The first 8 rows are patterns. Each new row is the sum of 2 different patterns, raised or lowered, with some noise. Before adding, each is slid sideways (what falls off one end comes back at the other) and multiplied by a number that may be negative. Names go in the order of the patterns.
Some rows, each with the names of its patterns after it:
[ 17 -17   0  17   3   9  15  15  14  10 -16   4  15  -7 -13 -14  -6  10
   6  17   9   8   0  12  -7  10  15 -11  12   0  15   1 -16   1 -10  16
   1   0  16  15  -9  10   1  18] => dek
[  9 -16  10  14  16 -16   4  15   9   8  18 -17   7  -7  11  18  -6  14
   4  -4   0   0  -2  10  -3 -11   6  17 -11   0  -9   5  -1   9  -5  11
  -3 -17   3  14  -4 -14  10  16] => Fezo
[-16  16  -7 -14 -12  -3 -10 -18  16 -15 -16  -3   5 -17  -4   6 -15  14
   5  15  18 -18   1  12 -17  -7  -2  12  16  10  13  10 -10   9  11   3
   3  -6   7  10  -5   0   2   4] => bimez
[  8 -15   5  19   4   2  -5   9 -12   9  10   1 -10   8 -16  -1  19  18
 -10 -13 -15 -15  12  16   4  -8   7  17 -18 -12  11   4  11 -16   5   7
  10   0   8 -12  14 -18  -3 -12] => nomel
[-16 -10  13   3   4   7   9  -7 -13   7  -2  -2   2  10   1  -6   9   0
  17   6 -18 -15  -4 -15   1 -14  17   9   9   2  11 -15   7 -19 -15 -14
  -4 -15  -9  -3  -4 -10 -14  -3] => Fafor
[ 19  12 -12  16  -7  10   3  13  -5   5   1   5   3   2   2  -6   2  -5
  -7  -5  18   9   2   9  13  18  -7  11   6  -6  -1  18 -10   6  11   3
  19 -11   6  15   2 -16 -12   3] => fale
[  7  -9  -2   9   0 -13   3  -6  17  -7  10 -19  -9  -8   6  10  -2  -1
 -18   3  11  -3   5  17  -1  13  -7 -16   7  -6 -10   7 -17  -4  -9  16
   2  14 -15  13  -2  17 -10 -15] => Mupi
[  2 -12 -18   5 -12 -10   7  13  18   7   3 -14  10 -16 -12  -7  -9   6
 -11   1   6   7 -10   1   8 -17  -5   0  16   8  11  -7  11 -18   2  13
  -2  -3 -15 -12 -17   7  -3 -12] => getok

New rows. What belongs after each?
[ -1  -6  10  12   1  10 -15   0  18  14   1  20  -3  19  -3  -4   7   6
  -7  -2  -8  10  -8   8  13  27  -3   5  11  29   5 -20  13   6   8  17
  16 -19  13  -8  27  11  10  -2] => Fezo Mupi
[ 0 10 11  9 20 -1  5  6 25 10  5  2 12  5  4 10 15  1  3  3 -4  1 13  9
 21  0  4 17 -2 15 13 14  2 10 -2 18  8  7 -8 20 16 11 11  9] => Fezo Mupi
[-14   7 -10  -5  19  -7 -13   4  -9  12   2   0  -3   2 -21   6  -5   3
 -12  -6 -14  11  -4  -6  -2  -1  -1  -3  -2  -5  -2 -13  10 -10  16  -4
 -28 -16  -4  14   6   5  -2  -5] => dek nomel
[-16 -22  14 -12   1 -20 -22  13  -9 -16  -2  -9 -12 -10 -16  -7  14  -7
 -19   9   8  13  -1 -10 -11 -10 -13  -5   7 -11  -4  -6  -5   1 -18  -5
  -4  -8   4 -10  14 -15  -9  -6] => dek Fezo
[ -5 -18   9  14 -10 -13  -2  18 -10  -7 -14  26   0 -21 -15  -7 -23  19
 -13  18  -4 -12   7  -6  -9   9  -7  -5  -3  -9  -2   7  -5 -17   9  -5
   9 -12  -3   1   9  -7   9  22] => Fezo Fafor
[  2   9 -21 -17   6  -9  -8   4  -9  -2  -8  -8  -4   8 -19  -8 -17  -1
  -8 -12   4  -9  -5  -3  -2 -19  -1  -4  -6  -6  -3 -10 -11 -22  -4  -9
  -2  -9 -17   2   6 -15   0   1] => dek Mupi
[  6  -7  16  -1  -7   0  17  -2  26   7 -24 -21  11  10  19  11  -1  -8
   4  11   2 -21  23   4 -13  -7  -9  11  -6  -5  -8  -2 -10  13 -18  15
  13  17  -4  21   4 -18  -7   5] => nomel Fafor
[ 16   3  19 -15  24  22  23  10  24 -12  25 -20  -4 -11  14 -16   7  22
  10   4  -6  15 -12  11  27  12   2  20  -1   4  17  30  -1  -4  -4   3
  21  19  17   1  25  29 -20 -11] => nomel Fafor
[-36 -35 -17  -5 -23 -43 -10 -13 -13 -38  -4 -27  -9  -4   2 -32  -8  -9
 -30   4 -10 -10 -23  -9 -19 -28  -9 -30 -29 -44 -36   7 -30 -34 -12 -12
 -21 -27 -42 -25 -37 -44 -10 -21] => Fezo bimez
[-19 -13 -14  -8 -17   5 -10  -6 -20 -20  16   4  -9   1  -3   2 -29  -6
 -13 -11 -32  -1 -23  13  -4  16  -6  -4   1  -4   5   7  16 -10   7   9
 -24  -5  -1 -19  -9   3  -2 -24] => Fafor getok
[-19 -23 -20  -1 -14 -22  -4 -16 -29   3 -19 -31  -9  -3   1 -11  -5 -18
  -7 -28 -24 -20 -28  -8 -21 -18  -8 -18 -27   0   5 -28  -8 -15  12 -16
  -8 -26  -4 -39   0  -5  -4  -7] => Fafor getok
[ 15   4  16  11  -9 -12  -4   6  17  -4   9  23  12  18   7  11   1  -9
  -5   3   5   8   6  12   1  25  -6  19  -5  -2  18   7  20  -9  15   4
  -9  -4  22  -2  19  -6 -15  11] => dek nomel
[-12 -22  -9 -11 -23 -11  -8  -2 -10  -2 -21  -6  -8  -2   4  -3  -3 -22
 -24 -13  -4  -8 -12   1 -13 -20   3 -15  -1   1 -10  -5  -4 -14 -15  -9
  -5  -8  -6 -11   4 -24  -1 -15] => Fafor getok
[ 21  16   6   4 -10  30   0  16  -5  11   3   9  26   7  24   0  -5   4
   3  -2  26  -5  37  12   3  18  15 -15  22 -23  -9 -13  20  -4  12  -8
  16  -2  11  -3 -21   4  13  11] => Fafor Mupi
[  2  -6  10   6  -1   8 -10  -8  -3   0  -6  16  11  -7   5   7  -1 -18
   1  19  -5 -15  -6   3  -3   3   5 -12 -21   4 -14  14   2 -10  -1  -5
  10  -8  -6   8   5   1  -6  12] => Fezo nomel
[ 0 30 11 42  7 16 21 18 26 30 15 18 28  7 30 12 44 28 -5 17 41 15 39 32
 17 17 35 14 33 43  3 -6  1 18 22 10 47 35 17 16 21 24 24 26] => dek nomel
[-20  -8 -12 -11 -15 -19 -14   4 -16  -4 -10 -15 -11  -2  -7  -6 -14   2
 -11 -12 -10  -6 -17 -24 -21  -2  -6 -14 -10  -5 -24 -11 -12 -24  -6 -14
  -4  -9 -14 -14  13   4  -6 -31] => fale Mupi
[ -8 -15   1  10  -6 -14  -9   3  -1 -18 -12   7   9   2  10 -27   3 -21
   6  13 -12   0   0 -20  -8   1  -1  -4 -18 -26 -10  13  -9  -6 -20  -1
   1 -10 -18   7 -10 -17 -13   6] => Fezo nomel
[ -2 -21  -5  20 -16  -6  11   6  16 -24   7  17   6 -28 -14   6  17  12
  -6   1  -7   1   3  17 -12   8  -2  -2  -3  -4  -4  -4  -4 -15  -9  -1
   6   3  -8   6   6  17 -15  12] => Fezo fale
[-17  -5   1 -31 -19 -13 -21 -30  -5  -4 -12 -16  -7 -25 -28 -19  -4 -17
 -16 -31 -30   7   7 -12   4  -6   1 -23 -25 -30 -11 -29  -4 -16  -5   0
  -3  -1   2   4 -19  -1  -5  10] => Fafor Mupi
[-13 -10 -50 -23 -19 -21  -8 -16 -22 -11  -7 -49 -34 -21 -22 -47 -50 -44
  -6 -24 -22 -25 -25 -40  -4 -41 -13 -22 -50 -12 -38 -16 -25 -41 -26 -37
 -19 -24 -20 -16 -25 -28 -19 -21] => dek Fezo
[ -3  17  23  21 -17   0  15   4   0   0   5   1  -1  20  19 -12  25   4
  -6   4 -11  17   8  -8   1  25  28  -1 -10  -9  21  -8  19  -4  10  -7
   4   4  14   1  -3  11  15  17] => Fezo fale
[18  4 18  3  3 14 25 11 14 21 21  3 -3  1  4 11 10 19 17  9 19 15 27 24
 23  9 17 26 12 27 27  2 18 16  3 -2  3 13  6 20  6 20 14 15] => Fafor getok
[ 11  -3  -6 -14 -18 -17  -1 -11 -17  10  -8 -16   7  -6   1  -2  15  16
  -2  -2  -4  -2 -13  -6  -7   1  -6 -10   7   4  -8 -20   0  16 -10 -16
   7   6  11   8   0   2 -16  -1] => fale getok
[-10  -6  -8 -10  -7  -2  24  25 -28 -15  -8 -31  -1   7  10   1  10  21
 -12 -23  14   8   8 -16  -5   7  13  -9   3 -13  11 -32   6 -21  -8 -28
  -3   4 -16  11 -20  -9 -18   8] => bimez nomel
[  8 -19 -31  -6  -6 -24 -33 -14   6 -14 -34 -22   3  -7 -32 -28 -17 -35
   4 -14  -4 -30 -28 -10 -18 -21  -3 -22 -16 -15 -18  -4  -2 -19 -39   1
  -7  -4 -14  -3 -21   0 -27 -17] => Fezo Mupi
[  6 -14   6 -21  -7   7 -12 -15   2 -19  -6  11   4 -12 -10 -22 -26  11
   9   3 -15   1   5 -18 -22   6   6   2 -25   1   8  -2 -14  -3  -7   1
 -27 -18  -8   0 -26  -6   6 -11] => Fezo nomel
[-22 -17 -18  -8  -1 -19 -23 -12 -14 -26 -19 -18 -22 -13 -37 -24  -4  -3
 -24   4 -24 -15 -40 -28 -32 -30 -19 -15 -34  -5  -4 -17 -17  -4 -19  -8
 -12  -1   3 -26  -5  -4 -39 -26] => bimez Fafor
[ 20  -5   4  -2  -6   8  15   9  11  -6   9   1  12  14  17  -7   1   3
  10  17  -7  -4   0   8  -9   5   0  16  10   3   8  18   7   7   6  17
  -7   6   1  20   0  10 -16  12] => dek Mupi
[17 39 27  3 35 22  6 15 -8 11 11 43 14 42 16 36 25 30 20  8 21  7 26 25
 14 22 25 15 21  8 19 11  4 27 22 17 20 20 16 33 41 12 26 41] => Mupi getok
[ -1  13  15  11  14  12  25   7   1  16  21  19  29  27 -10   5  11  -2
   6  24  14   7  14   4  -5 -15   1   9   6   0   1   8  27  26   5  26
   4  15 -14   5  -2   0   8  24] => Fafor getok
[-36 -18 -47 -21 -30  -8 -27 -19 -26 -47 -29 -25  -1 -24 -28 -31 -24 -51
 -25 -28 -23 -16 -42 -31 -31 -27 -17 -34 -19 -47 -42 -33 -25 -44 -20 -30
  -6 -11 -29 -29 -19 -45 -35 -22] => Mupi getok
[ -6 -24  -1   2  13 -10 -16 -17 -23   7   4  -7 -18   3   5 -27  -8   3
  -5  -8 -26 -10   1  -5   1  -2 -25   5 -21  -4 -12   6 -23  -3  12  -6
  -1  -4  -4 -11   3  -4 -14 -25] => nomel getok
[ -3 -23   0  -7   9 -10  17 -13  -9 -11  -8   2   5   4 -14  -2   5  -9
  -2  10 -16   2  13  -8 -11 -14  -3  -9   1  -6   8   6   3  10  -8   3
   2  -7   1   9 -13 -18  10  -8] => Fafor getok
[ 19  18   4  17  25  17  25  24   1  18  11   5  26  18  10  14  -8   2
  27  10 -12   3   4  12  25  -8  16  10  29  27  28  10   5  21   3   4
   8   6  10   4   8  10  13  17] => fale getok
[ -5   0 -10  -5  -4   2  10  -6   1   2  13  11 -14 -15   4  -7   3 -10
  26  -1  15  14  19  -5  15   4 -18   4  12  -4  -7  14   3  -8   4  -9
 -11 -14  -1  18   5   0  21   4] => bimez Fafor
[11  7 -2 24 -1 16 24 16 -5 26 -2  7 24 13 13  1 -6  2 32 31 14 -3 11 33
 -9 10 14 14 13  7 14 18 17 12 17  5 26  0 15 10 22 -7 11 26] => nomel fale
[  7   0   5  -9  -8 -10 -15 -14 -11  -4 -14   7 -11 -11  11  -9 -16 -20
  -5   3 -12  -8 -11 -12  -8 -12 -14  -8  -4  -8 -24 -16  -4   5 -20 -16
 -12  -4  -5 -16 -24   1   2 -25] => dek fale
[-22 -28  -1   9   9 -12  -2 -16   5 -15   0 -15   2  -2   0   0  -3 -11
 -11  -3 -12 -16 -17  11   4  -8  -1   4  10 -23   7  -7 -22 -16   6 -23
 -12   7 -13   1 -20  -3  -4  -9] => bimez fale
[-26  -4  21   4   3  -5 -23  16 -10  -6 -28 -25 -26  -4   3 -16   5   3
  -1   1  -6   4  -2  -5  -8 -12 -16 -15   3 -13 -21 -15 -24 -22   7 -15
  -5   1 -24 -13  -5  -8  17   5] => fale getok
[ 10   6  25  18  13 -10  -1   9  -6  -7   3  -3   5   7  13  15   7   0
  16   2  10  12   9   3  10  23  14  -1  13  11   7  15  16  16  11  10
  13   2  25   8  -6  -3   4  18] => dek bimez
[ -4 -27 -30 -11 -30 -21 -40 -48 -23 -21 -36 -27 -35 -20 -23  -5 -28 -15
 -49 -16 -29  -7 -40 -34 -24 -43 -19 -23 -23 -46 -21 -19  -8 -25 -24 -43
 -32 -42 -28  -8 -32 -27 -53 -31] => dek Mupi
[ -9  10  13   9   7   3   5   6  14   3  20 -10  15  10  23  14  16  16
  -7  16  18  18   4  12  11   1   7  -1  -1   1   4  15   9   5  14  20
  11   5  -9   0  -7   8   6   3] => bimez Mupi
[  5  -8   8   6  -9   5  13   5 -12   9  -4   4   1   2 -16  11   3   7
   8  -4  -4  17  24   0  -3 -17  19 -15  25   4  11  -9   0   2   5  15
   0  -5   5   5 -10   9   1  14] => fale Mupi
[-15 -32 -23 -26 -52  -7 -36 -20 -26 -13 -27 -36 -38 -23 -11 -37 -33 -20
 -33 -17 -23 -29 -22 -19 -48 -34  -2 -19 -27 -10 -19 -45 -43 -26 -13 -46
 -25 -31 -17 -32 -45 -23 -36 -47] => Fezo nomel
[-10   1  16   1   7  -7  -6  25  15  -6  12   7   1 -13  -6   1  20   0
 -14  22  16  21  21   2  -6   3  -1  -3   9  -9  25   0 -12  20  11  20
  -4  -2  18  18  10   1   3   9] => dek fale
[ 21   7   4   0 -17   0  14   1  -9  21   6  -1  10  -8   4  10  -1   4
   2   0   8  -2  11  10  28  -3   7   4   1  -6  -9   1  11   8 -11 -15
  15   9 -11  10  -1 -23   5   7] => Fezo nomel
[-27 -17 -27  -7 -10 -11  -1 -14 -20 -10 -14 -34 -11 -17   1 -15 -13  -7
  -3 -35 -11  -6 -23 -22 -31 -27 -16  -7 -23 -17  -2 -12 -21 -14 -24 -28
 -11  -6   3 -13  -4 -28 -12 -18] => dek getok
[ -6  -6  -7  10 -16 -12 -14   8 -16  -7  -3   7  -4 -14  -3 -12  -7   7
  -7  -5  -5 -21  -1  -1   2  -8 -11 -11 -10  -1   5   3 -10  -8  10 -13
  -6   0  -3  -2  -9  -6   1   9] => Fezo nomel
[ -3  -2 -17  -3 -13  -3  -7   2   7 -14   1  -5 -10 -17  -2  -3 -17   1
 -16 -10  -2   1  -9   8 -11  12 -19 -19 -11  -5  -8  12  -4   4   6  11
  -3  10   8  -6   3   6   1  -9] => Fafor getok
[-15 -27  13  18  -6  -4   4   4 -18  -4   4   3  -7 -12  -7  15  10   2
  -2 -20  10 -17   6 -16  -3 -14  -4  -1  -1 -11  -2  15 -19   7  10  -7
   0   6 -10 -15   9   0  -2 -24] => nomel Mupi
[-10  29  -5  12   1   5 -13  23  12  -2   7 -19  21  13  -5  11  36  20
  17 -12 -12  24  -9   9   6  -4  -5   7  18  11  14  -4  18   7  27   0
   3  22   7  -7   8   8  -8   0] => fale Mupi
[31  9 12 10 11 21 17  8 45 16 16 32 43 35 31 14 20 10 16 18 20 14 28 11
  7 43 17 24 14 31 47 20 39 12 19 23 17  5 35 20 23 16  2 42] => dek fale
[  0  11  -7   0  -1  -1 -10   0   1  -1  16  -5   3  -8  -2 -19   7  -4
  18   0  -4  -8   5   7  12  21 -10   7  10  -5   8  13  -7  13   4 -11
  -9  -9 -13  -3   5  -8  11  13] => Fezo getok
[-25 -10  -3 -32 -15 -22  -6 -12  -7 -29 -20 -28 -21 -22 -20 -24 -22 -22
 -31 -21 -31  -6 -20 -20  -6 -10  -1 -34 -13 -16 -34 -29  -1 -32 -16 -20
 -27   2 -28 -24 -10 -24 -40 -37] => dek fale
